The first 7 rows are patterns. Each new row is the sum of 2 different patterns, raised or lowered, with some noise. Before adding, each is slid sideways (what falls off one end comes back at the other) and multiplied by a number that may be negative. Names go in the order of the patterns.
Some rows, each with the names of its patterns after it:
[-14  23  -2  -7   0  14 -13  10  -5 -11  -7  11 -23  -5   3 -22  10  14
 -17 -23   0  10   2   5   0   3 -12  -8   8  11  -4  -2  -7 -14]	dade
[-12   8  10  -4  17  12 -14 -15  20 -17  12   0 -19  16 -13  23 -17  10
  -4  20  -5 -23 -17   1 -10  -3   2  10  -9  -7  21  21  18 -21]	Givat
[ 18  16   9  14 -13 -15   1 -15  13  19  22 -15 -23  -8 -15  -8  14 -20
 -23  -5  10  -6  -6  16  20  13 -16   7   9  18  -4 -21 -17 -20]	masem
[-15 -13  -5  -5  13   4  13 -10  12  21 -14  -7  21 -10  -2   1 -14  -2
   2  -4   9   2  -6  -9 -19   0 -19  20 -20   1 -20   3  -6 -19]	Rula
[ 15  -3 -22 -22  -3  17  -2   2 -16  12  -3 -16  21 -13   4 -12  22   8
 -12   7   0   6   9 -15   2  -4  15  21   1  21 -19 -20  15 -23]	Ges
[-16   3  15   5 -11  17  12 -15 -14  -8  19   4 -12  22   8  16  16   2
   5 -12 -14  -2  -8   5  -2  16 -18  21   4   7  16  21   6  -7]	mub
[  2  -3   8   2  -3  10  -8   0 -17  -6 -12  15  10  -2   7 -17  14 -21
   2  18 -12  20   6   1 -12 -13   5   7  -7  10 -15 -20 -12 -21]	Suf

New rows. What belongs after each?
[ 35  16  18  35  13  46  10  29  17  29  15  21  29  25   9  43  35  23
  20  18  16   0 -11  12  52  48   5  -3  21  -7   4  41  24 -13]	Givat masem
[-31  26  -5  19  10 -30 -27  -2  -3  10  15   7  -4 -21 -17  -2 -15  12
 -27  -5   2   0  -1  -8  19  22   0 -14   3  17  30  -3   0 -32]	masem Ges
[-19 -51 -39  -5 -16 -30 -20  -7 -18 -22  11 -48 -22 -28 -46   0 -21  -3
 -25 -19 -40 -19 -14 -23 -28  -7 -22 -35  -7   5 -26 -35  -1   1]	Givat masem
[ 19 -11   0 -10  -6 -11  -9  17  23   3   7  -6  -7 -18  34 -11  -4  -1
   6 -21   6   4   6  -4   1 -20   6  -7 -23  22  25  -7 -29  -1]	dade mub
[ 10   1   6  17  22 -17   4  23  17   7  -2 -10  13  19   8   8  33   0
  -5  36 -13   1  18   8  16 -12  21 -10   8  -1  27   6 -17 -16]	dade Givat
[-39 -30  11  -3 -11  -9  -2  11  12 -24  10   4   7 -17 -42 -21 -44  32
 -11   7 -10 -15 -25 -20 -36  -5   9  12  -5 -21  -2 -26   0  28]	masem Rula
[-20 -21 -38 -28 -15 -27  -5  -1  -6 -23 -21 -15 -10 -33   6 -45 -37 -31
 -46 -32 -20  -4  -2 -20 -20 -26 -10 -44 -31 -14   6  -1 -32 -15]	mub Suf
[35 36 25  5  2 42 -1 43 26 -8 26  9 42  6 42 30 23 16  4  5 10 23 10 27
 38 19  6 58 47 33 18 -2 15 46]	dade Givat
[-35 -47 -15 -34 -56 -12 -16 -34 -19 -35 -42 -40 -15 -33 -32 -23  -2 -43
  -4 -50 -24 -39   0 -55 -31 -10 -40  -8 -12 -45 -63 -33 -32 -21]	dade Rula
[25 22 26 11  6 48 32 38 12 -4 13 12 16 41 10  1 15 15 20  2 49 24 34 -7
 31 26 22  7 -1  8  5 48 39 40]	masem Rula
[ 15   7  20  -4 -15  -6 -26  12   1  32 -26 -14 -25  -4  -9  -9 -26 -27
  -5   4  10  -1  27  10  22   8  -5   1  32 -10 -15 -13 -24  11]	masem Rula
[  4 -10 -21   2   0   8  -8 -18  20 -32  17 -15   8 -19  -6   8 -13  -5
 -24 -20  -2  -5 -11 -37 -20  -6 -44  13  11 -25  24 -23  -5  14]	Rula Ges
[-19 -35   6  10 -19 -47 -12  -3   1 -14 -34 -30 -42  -6   3   0  -9 -31
 -35 -26 -38  10  -2   1 -30 -25 -33 -25 -28 -14 -42 -30 -35 -12]	dade masem
[ -6 -29  14 -43 -13   9 -16  -2 -13 -26 -33   1 -13  -8   3 -26   1 -24
  -8 -22  -7  -4 -19 -19 -28 -34  17 -14 -17 -24 -17 -26 -20  -3]	dade Ges
[  4 -18  25  -8 -24  31   7   4 -19  15   0 -10   5  11   9   0 -22   3
  -1  16  28  10  -2 -17 -11  14 -28  20 -12 -15 -11   2   4  16]	dade Ges
[ 12  43  16   1  31   9  36  -5  10  -8   2  13  31  35  36   3  10  18
   2  19  37  35 -11 -19  -3  20  17  21 -11  -2  -2  12  20  19]	Givat masem
[  8 -14   4  17  -5  29 -23   4   9 -26  22 -17 -19 -14  10  21  -4  -2
  -4   0  10   5  25   8   3  -5  14   6  -5  -2   6   8  19  -7]	Ges Suf
[-14  -2  -9  17 -32 -17  -6  -4 -12  -8  -6  -2  -1  -6  17   4   8  17
 -18 -21   6  11  -4  -4 -10  11 -10   5   4  -7 -13   2 -38  -4]	dade Rula
[  8  22  20   4 -11  -1  11  -8 -13 -23  31  20 -16 -18   0   2  -6   3
  32  -9  27   5   3  20 -21   0 -19  10  -2   1  -3  -8  38  17]	Givat mub
[ -2 -45  -9 -38   5 -30 -23   3 -23 -12 -11 -16 -16 -13 -23  -3 -31   0
   3 -12 -38  23 -21  -9   3  -5  -9 -19 -33  -4   3 -13 -31 -14]	Rula mub
[-30 -38 -18 -15 -14 -26 -28 -30 -25 -24 -37 -34 -41  -8 -21 -24 -10 -20
 -14 -20 -33 -32 -14 -24 -13 -25 -18 -48 -40  -9 -27 -15 -35 -41]	Ges mub
[ 35  40   8   1  15  -1  20  26  30  33   1   4   6   9  19  11  28  -8
  25  20  20 -12  10   5   6  30   2  22  28  -2  20  12  -1   0]	dade Suf
[-23  -1  -9   6 -13  12 -12 -25 -28   2 -24 -14 -15 -20   6  -3 -39 -40
   3   3 -18  11  -5   3  -9 -17   0  -9 -24 -13 -22 -23 -27  22]	dade mub
[ -5 -18 -39  -6 -25   5 -39   1  -9 -32  -3 -36 -23  -5  -5   0 -27 -34
 -10 -39  12  17 -12  19 -26 -10  -5   0  -8 -35  -6 -15  10 -17]	Ges Suf
[ -2  46  10  -2  39  16  21   2  32  33  28   8   5 -10  13  50  39  41
  30   5  -7  15   4  20  39  35  16   0  16 -10  -1  30  -7   8]	masem Suf
[-39  -5 -70 -26 -21  -1 -29 -45 -15  -6 -42 -40 -43 -61 -39 -52 -10 -32
 -53 -12 -30 -53 -40 -11 -54 -21 -40 -50 -48 -48 -30 -13 -27 -30]	Rula mub
[-25 -11  -5  18 -25 -16 -21  -4   4 -37  31 -26 -20 -10  -9  -7 -20   7
   5  -6  -7 -15 -18   2  22  23  12   9 -20 -35   5 -25  -3  -2]	Ges Suf
[-26 -32 -32  -4  16 -23   5  -2  22  -6   0 -11 -32 -29  -3 -37 -10  -9
 -13 -17  23 -22 -25   5  20  -3 -12 -24  -5  -8 -11 -12  16  -4]	dade mub
[-45 -24  -5 -25 -14  14  -1 -22 -27 -13 -36   0   3 -34 -16 -25 -17  -5
  -1   2  -3  -2 -31  -5 -12  11  -8 -37 -36 -30   7   5   7  14]	dade masem
[-19   7  -3 -16   5   5   3 -12   6  -1 -14   4 -14  19  10 -16  24  -2
   2  18  15  -6 -24  22   1  10  -9  15   6  -7  12 -10   8  -6]	dade Ges
[-33 -31 -12 -10 -16 -16 -21 -10   5 -14 -17   3  -5  -2 -15   0  10   2
   0 -35  -8 -18  15  -2   3  11  -5 -12  -8 -15 -10  -1  -7 -13]	masem Rula
[-22  -6   4 -15  -5  11 -23   4  28   4  -5 -15   5   8  14  -1  16  -1
 -16  -3  27 -14   8  -5 -24   2  10  13 -17   8  10   5   6 -18]	dade Givat
[ -6 -49 -29 -40 -14 -10 -34   7  -3 -11 -44 -25 -14   0 -28 -30 -47 -53
 -16 -26 -14 -13 -23 -33 -24 -25 -20  -7 -18 -37 -46 -14 -25 -27]	masem Suf
[  6  31 -22  27 -10 -11  30   9  21 -23  14  -3  28  -9 -13  -1 -13   7
  -3  14  -6 -12   6  12  17  10 -18   7   6  12 -10  -1   9 -24]	Givat Ges
[ 18  22  -3  -6   0  -4 -12  -4  17  10  -7 -12  20  33  33   7 -13   0
   6  -5  24  26  -4   8  10 -19   0  17   9  22   7  24 -15  23]	Givat masem
[-13 -15 -17 -25 -18  12   6 -26   2  23  27  22 -24 -10 -11 -10 -10   1
   6 -20  -9  -1  -7   6   1 -11  24 -15   7 -34   8  -1  16 -21]	Givat mub
[-16   8 -27  -4   7   7 -14   9  -4  20   9  21  -8 -24 -15 -15  27  23
 -22  34  -1 -10   8  13  18 -11  -6  13  20   1  14  14 -17   2]	Ges mub
[-36  10 -24 -48 -22 -38 -13 -12 -27 -17 -24   2  -8 -18 -11 -41 -50   7
 -36  -9 -19 -55 -29 -40   0  -6 -28 -19   0 -22 -42 -11 -30 -12]	Ges Suf
[ 24 -23 -21  -1 -16   1  16 -19 -25 -12  12 -16   7   4  20  -2 -10   5
  -1   7  -9 -21 -18  -6  23  28   3  24   5 -23  -3   2   6  18]	masem Rula
[ 31 -30  33 -15  22 -24   9   8 -27 -12  -4 -16  12   1  15 -18 -24  15
  -3  34   4 -23  30  -6  -1  38  33  -7 -28  20 -16  26  -9 -11]	Givat Ges
[-14 -12  -5  -7 -10  24  21 -16  29 -11   4  15 -16  12  -6  30  -5  17
 -22  20  17  26  18   9  23   7  -3   9   4  -8  -8 -15  32   7]	Givat Suf
